Every row belongs to one group in each of 3 separate groupings. Each group adds its own fixed numbers to the row, and there is some noise. The rows also spread widely along 8 directions, which tell nothing about the answers.
Known rows, each followed by its group in each grouping:
[ 47   0  30 -10  14  18   8  11  21   0   4   4 -23   5   3  21   6  33
  45   2  14 -28  16 -15  13   5]  z414 z620 z845
[  3  16  18  13   4   4 -12   9  19 -10   5   4  -1 -12 -11 -19  -4   1
   9   4  10 -25  10   1   0   5]  z383 z620 z963
[-24   7 -20 -16  -1  43  -8   4   8  16 -15  23 -32 -15  -9  10   2  20
  31 -14  -5 -72  27  48  24 -17]  z383 z879 z617
[-20 -10 -14 -27 -17  42  -6  23  -5  31  -7   5 -15 -11  19  -1  17  31
  27 -24  -4 -26 -17  20  15 -10]  z826 z749 z845
[ 23  22  31  44  10 -25  10 -17  18 -18  28   0  14  -3  -5 -44 -16  -7
 -21  13  33 -11 -10  11 -17  -5]  z785 z855 z92
[ -3   1   5  14 -26   4  -1   1  -2 -19 -20  -8  23   2 -17 -38  -5 -14
  -2 -16  -4  -6  15  21 -10  13]  z88 z749 z464
[ 30 -22   0  10 -22  -7  46 -12  -8  -9  14  14  24  10  -5 -12  -5  10
  20 -13  -8   3  26 -19  15  -2]  z826 z47 z963
[ 52 -22  40  16  13  -8  20  -7  14 -28  11  -8  -1  17  -7 -11 -19  -4
  23 -12  18 -12   5 -20  -9  17]  z785 z855 z464
[ 39  24  13  15  -1  24  28  13   2 -11  -5 -25  20  15   8  -6   7  25
  23  11  13   8  13  -6  -3  11]  z414 z879 z92
[-15 -17  -4  -2 -15  -8  10  -2  -4  -3  11  12  -1   1   1 -15 -13  -7
  13  -8   1 -29   2  29   5 -10]  z88 z47 z566
[ 25  10 -13  30 -38 -24  40 -40  -7  -9   6  19  48  -8   1 -37  12   0
 -33 -15   4  12  31   5   6  -1]  z826 z855 z617
[ 50   8 -10   1 -22  10  39  -1 -13  -5 -19  -9  24   9   8   7  19  13
  22  -2   5  -2  36   1  19  17]  z383 z47 z566
[  6  19   2  -7 -18  28 -24   8  14   7 -26   8  -5 -29   9   1  18  13
  14 -14   7 -33  21  10  13   4]  z414 z620 z464
[  4   4  15   3  -3  -5 -14  -8  13 -12  -6  19  -4 -14  -2 -14   0  -3
   0 -18   4 -31  20  15  -1   0]  z414 z620 z92
[ 27  18  30  17   5  10  -7  -3  31 -17  -6  -8   1  -6  -6 -25  -9  -1
  12   2  18 -21   1  -4 -11  12]  z826 z879 z845
[ 19   6 -20   2 -25  -6  -9 -17  16  16  -9   5  10 -14  35 -11  20   7
 -26 -11  33 -15  -8  15  -3   2]  z88 z879 z617
[ 60 -35 -12 -33 -13  -2  17 -22  -8   9  -4  17 -11  23  35  22  22  22
   3 -22  28 -19   7  16  13   7]  z414 z749 z845
[  8  -2  -9  -5  -7   8  21   0  -3  13  17   7  -2   4  14   3   4  21
  13   9  13 -24  10  22  10 -15]  z414 z47 z617
[-32 -33 -25 -12 -36 -11   8   1 -23   9  20  28  17 -10  23 -17  10   6
  -2 -39 -17   8  -1   0   8  -5]  z414 z620 z963
[-13   3   1  -9  -4  15 -18  12   9  15  -7  15 -17 -24   6  -4  12  14
  19 -25  -1 -37   7  10  12  -3]  z383 z620 z92
[ -1  19  -4  16  -8 -13   5  -2   3  16  19  -5  10  -8  20 -27   7   7
 -15  13  29 -11 -18  20  -3 -12]  z383 z47 z92
[ 14  22  26  13   8  14  -4  18  28   2  22  -1  -5 -15   4 -10   0  24
  18  18  18 -14  -3 -18   4  -6]  z414 z620 z963
[ 33  -7 -19  -9 -16 -14   3 -24  10  33   6  31 -13  -8  36  16  23  34
 -14  -8  38 -28  -3  20  24 -18]  z88 z620 z92
[ 40 -33  18  -6  -3 -21   3 -20  14  -8   5  19  -8  -3  17  -4   0  -4
  13 -34  10 -24  14 -17   0   5]  z414 z47 z92
[ -3  10 -16   0 -30  15  -8   2  -9   0 -34  -3  18  -5   8 -24  18   0
 -18 -17   7 -14  11  45  -3   4]  z88 z749 z92
[ -1  26 -22   7 -45  19  -3  11  -9  23 -32  -9  32 -34  34 -26  40  15
 -19 -25   4  10   4   5   7   6]  z88 z855 z92
[ 17  10  -3  20  -7 -18  33 -14  -2  -2  23   1  19   9  -2 -19  -3   5
  -3  17  17 -10  12  18   2  -7]  z383 z47 z617
[-40   8  -2  -1  -8  26  16  14  -6  11  19  26 -10  -8 -23 -12 -10  29
  34   0 -19 -33  10  31  22 -26]  z826 z620 z845

New rows, each followed by its group in each grouping:
[ -4  -6  -8   9 -18  -7  11 -18   6   5  13  32  -3 -10  -8 -17 -13   3
  -1   2  10 -38  20  28  18 -24]  z88 z47 z963
[ 13 -26  -2  -6  -4   6  39   8 -10  24  38   0  -9  12  18   5   3  36
  37  -9   6  -3 -15 -17  19 -12]  z383 z855 z464
[-12  18  36  28   7  18   7  11  21 -29   1  -1   5 -11 -48 -37 -30 -10
  35   4 -19 -39  34   6  -5  -5]  z826 z47 z617
[ 17 -10  -1  -1   0 -18  -1 -17   6  -3  14   3  -4  14  19 -16  -2  -6
 -10  -4  33 -18 -19  22 -11   9]  z383 z879 z845
[-21   6  14  31 -16   0  38  21 -12 -18  19 -13  30  16 -29 -32 -20   9
  28   7 -19  18   9   1  -3  -1]  z88 z620 z464
[ -4  32  -3   7 -16  19   9  13  -4  15   9  -8  10 -10  13 -18  12  19
   6  23  13 -10  -1  24   6 -11]  z414 z47 z845
[-17 -35 -12 -16 -13   0   5   5  -9  21  11  19 -10 -11  24  -7   1   8
  20 -40  -4 -26 -14   8   5 -11]  z785 z47 z92
[ 21  17  46  11  25  40  24  44  12 -17   4 -23  -9  14 -21   6 -12  34
  67  14  -8 -13  23 -18   4   5]  z414 z620 z92
[ 34  -6   2   8  -3  -8  29   1   1   4  22 -17  18  20  17 -15   9  17
   4  -1  18  12 -11 -12  -7  11]  z383 z749 z617
[ 20 -13  15   8   3   1  29 -11  14  -3  28  15  -5  12  -6 -10 -15  20
  31  -3   7 -19  -1  -6   8  -9]  z826 z879 z845
[  9  -7  -4  -2 -10 -13   2 -10  10  25  30  10  -8   3  25 -18   4  21
 -12   4  35 -15 -33  23   2 -17]  z88 z749 z845
[ -3  10   4  29 -10 -21  22 -15   8   1  34   9  16  -4  -1 -35 -10   5
 -19  10  18  -9  -2  18  -1 -18]  z88 z855 z617
[ 14  -2   5   4 -21  -3  22   7  -6   0   6  -2  26   3  12 -16  12  15
  10 -15  -1  19  -4 -15  -1  13]  z826 z620 z845
[ 10 -18   6  -7   6   4  -3 -18  16   2  18  21 -29   3   7   4 -14  10
  19  -7  21 -47   1  19   8 -15]  z414 z879 z464
[  0  34  -1  19 -22  10  39  19 -16   4  22 -12  34   6   7 -21  15  31
  11  22  -2  29   4   2   4  -1]  z414 z620 z845
[ 14 -13  19  12  -4 -14 -11   2  24  -1  25  -4   3  -3  14 -32  -8   0
  -8  -5  25  -5 -28 -13 -14   1]  z88 z749 z963
[ 28  14   1 -14  -2  43  -7  27   1  10 -35 -25  -4   1  17   5  27  25
  21 -10  15 -19   5  15   5  16]  z383 z749 z92
[ 34  23  28  17   5   7  -8  10  29   1   4 -10  -1 -10   8  -8   2  16
  13   9  32 -15 -12 -13  -5   8]  z785 z620 z464
[  9 -19  -2  -4 -13  12  25   4 -10   7   6  -1  -4  15   6   2  -2  19
  18  -3  11 -15   1  20  14  -8]  z88 z855 z464
[ 16  29   5  14 -18  21   6   8   9   7   2  -4  19 -26  16 -21  19  21
   0   1  10   1  12 -15  10  -1]  z414 z855 z963
[ -9  16   6   4  -1  23  -1  20  16  11   1   4 -11 -13  -8   0   1  28
  24   6   2 -35  12  16  13 -11]  z88 z620 z617
[ -9 -36  -1 -16  -1  10   6   7  -2   8  16   7 -12  10   8  -6  -6  13
  18 -24   1 -25 -16  15  -2  -7]  z826 z749 z617
[-26  13  14  16  10   9  11   1   8 -11  36  29 -16   0 -34 -14 -29  15
  21  25  -1 -46  24  38  16 -32]  z414 z620 z963
[ -1 -14 -31  -3 -32   1  34 -22 -12  23  26  33   4  -1  17  -2   8  30
  14 -21  -2  -9  10   6  26 -22]  z414 z879 z464
[ 27  17  -5   4 -18  12  13   5  -1  13  -5  -8  15  -8  23 -11  18  17
   7   2  21  -4  -6   5   2   6]  z785 z47 z845
[ 33   1  22   9   6 -15   7  10   8 -18  10 -21  13  13  13  -9   2  -3
   8   5  22   6 -10 -10 -13  24]  z383 z620 z566
[ 15  31 -14  17 -33   5  31   9 -17  -1  -3 -15  51  -1  18 -18  29  18
 -11   5   1  33  17   1  -2  15]  z414 z620 z617
[ 34   2  25  14  17 -13   4 -37  30 -10  13  33 -26   0 -20  -5 -24   3
   4  13  34 -68  24  37  13 -27]  z826 z47 z92
[ 65  24   0   6  -6  -4   8   1  20  25   2 -29  11   2  50   7  28  29
 -18  35  67   0 -25   2  -3   3]  z88 z47 z617
[ -9   8  -9  -6 -14  21  -8  20   1  14  -5   2  -4  -6  14   1   9  21
   6   8  17 -20  -6  28  11  -7]  z88 z620 z963
[ 18 -28  14 -18  16  21  -4  15   3 -18   1 -12 -18  28  15   9 -13   2
  22   1  23 -26  -8  21 -12  10]  z414 z879 z963
[ -3 -37  -3 -10  -8   4  29   9  -7  19  37  18  -8   8  11 -10  -4  29
  38 -33 -12  -7 -20 -14   9  -9]  z785 z749 z845
[ 24  24   4  27  -5 -30  17 -21  15   7  45   9  16   1  16 -17   1  16
 -24  33  45  -2 -23  15   3 -17]  z826 z620 z566
[ -3 -33  -4  -5  -1 -13  17  -2  -5   7  39  26  -9  12  10  -1 -12  17
  11 -12  12 -18 -16  10   7 -13]  z785 z620 z963
[ 46 -15   2 -11 -20  -5  -1   2   5  -4 -23 -14  12   1  32   3  17  -4
   6 -15  22  -6   1  -3  -2  23]  z88 z47 z566
[ -7 -31 -12 -21  -7   0  12  -9 -26  -5   1  15 -13  21   6  -2  -3  -6
   3 -18   7 -34   8  57   6  -1]  z383 z855 z845
[ 15 -23   9 -40   7  45 -22  43  -3  11 -25 -37 -20   2  49  22  24  17
  27 -21  19 -19 -20   6 -10  23]  z414 z855 z617
[-21  14  23  16  13  17  -1  30   8 -13  19 -19  -3   2 -16 -29 -24  -5
  25  27   9 -24  -8  18 -11  -5]  z383 z47 z963
[ -6  52 -14  19 -32  31  15  28  -8  21  -9 -25  30  -9  10 -14  24  36
   0  30  16  12  -3  23  11  -4]  z88 z620 z464
[  8  27  -2  31 -10 -18  24 -10   4   1  25  -3  25  -3  -2 -32  -1   1
 -12  22  19  -5   6  14  -3  -8]  z383 z47 z617
[ 17  10  32  28  -4 -26   4  -7  22 -20  16  -6  14  -4  -9 -43 -18 -15
  -2  11  20  -7  -2  -3 -17   5]  z88 z47 z845
[ -9  -5  -7   9 -20 -21  -1 -22   3   6  14  21   3 -14   3 -28  -4 -11
  -9 -10  11 -26   2  20   5 -11]  z383 z47 z464
[ 42  -8   8   4  -5 -14   9 -27  24  -2  -2  21  -9  -4  -3   1  -5   4
   3  -2  24 -46  28  14  12  -9]  z88 z47 z617
[ 37 -63  -8 -22 -15 -30  11 -19  -6   8   9  12  -3  24  39   1   8   7
  -7 -42  24  -4 -20   2  -4   5]  z88 z749 z92
[-18 -25  16  -3   3   5  29  34 -15  -6  30  -9   3  20  -6 -13 -10  15
  51 -15 -23  11 -10 -17  -3  11]  z383 z620 z845
[ 19 -16  27   2  15   1  26  19   2   1  35 -19  -8  19  10  -9  -7  18
  33   4  14   0 -22 -17  -3   5]  z383 z855 z845
[ 10   9   9   9  -7  -4  -1  -3  10  -6  19   0   9  -2   8 -25  -1   0
  -5   2  16 -12  -6  15  -6  -3]  z414 z749 z566
[ 22  10  14  14   2   4   5 -17  25  10   6  24 -21 -16  -3  -6  -3  23
   7   0  23 -48  18  18  20 -23]  z88 z855 z92
[  1  11  11   9 -10   7   4   7  12  17  20  -3   6 -19  21 -28   9  20
   2  -2  17  -2 -26  -8   2  -7]  z826 z855 z845
[ 12 -21  11  -8   9  -6   9 -11  10  -5  20  27 -20   6  -4  10 -10  13
  19 -10   5 -42  22  16  10 -10]  z414 z620 z617
[ 25   0  -7 -10 -18  13   3   0   9  28   1   9  -4 -12  26  13  22  36
  12 -10  21 -13  -8  -4  22  -6]  z826 z620 z464
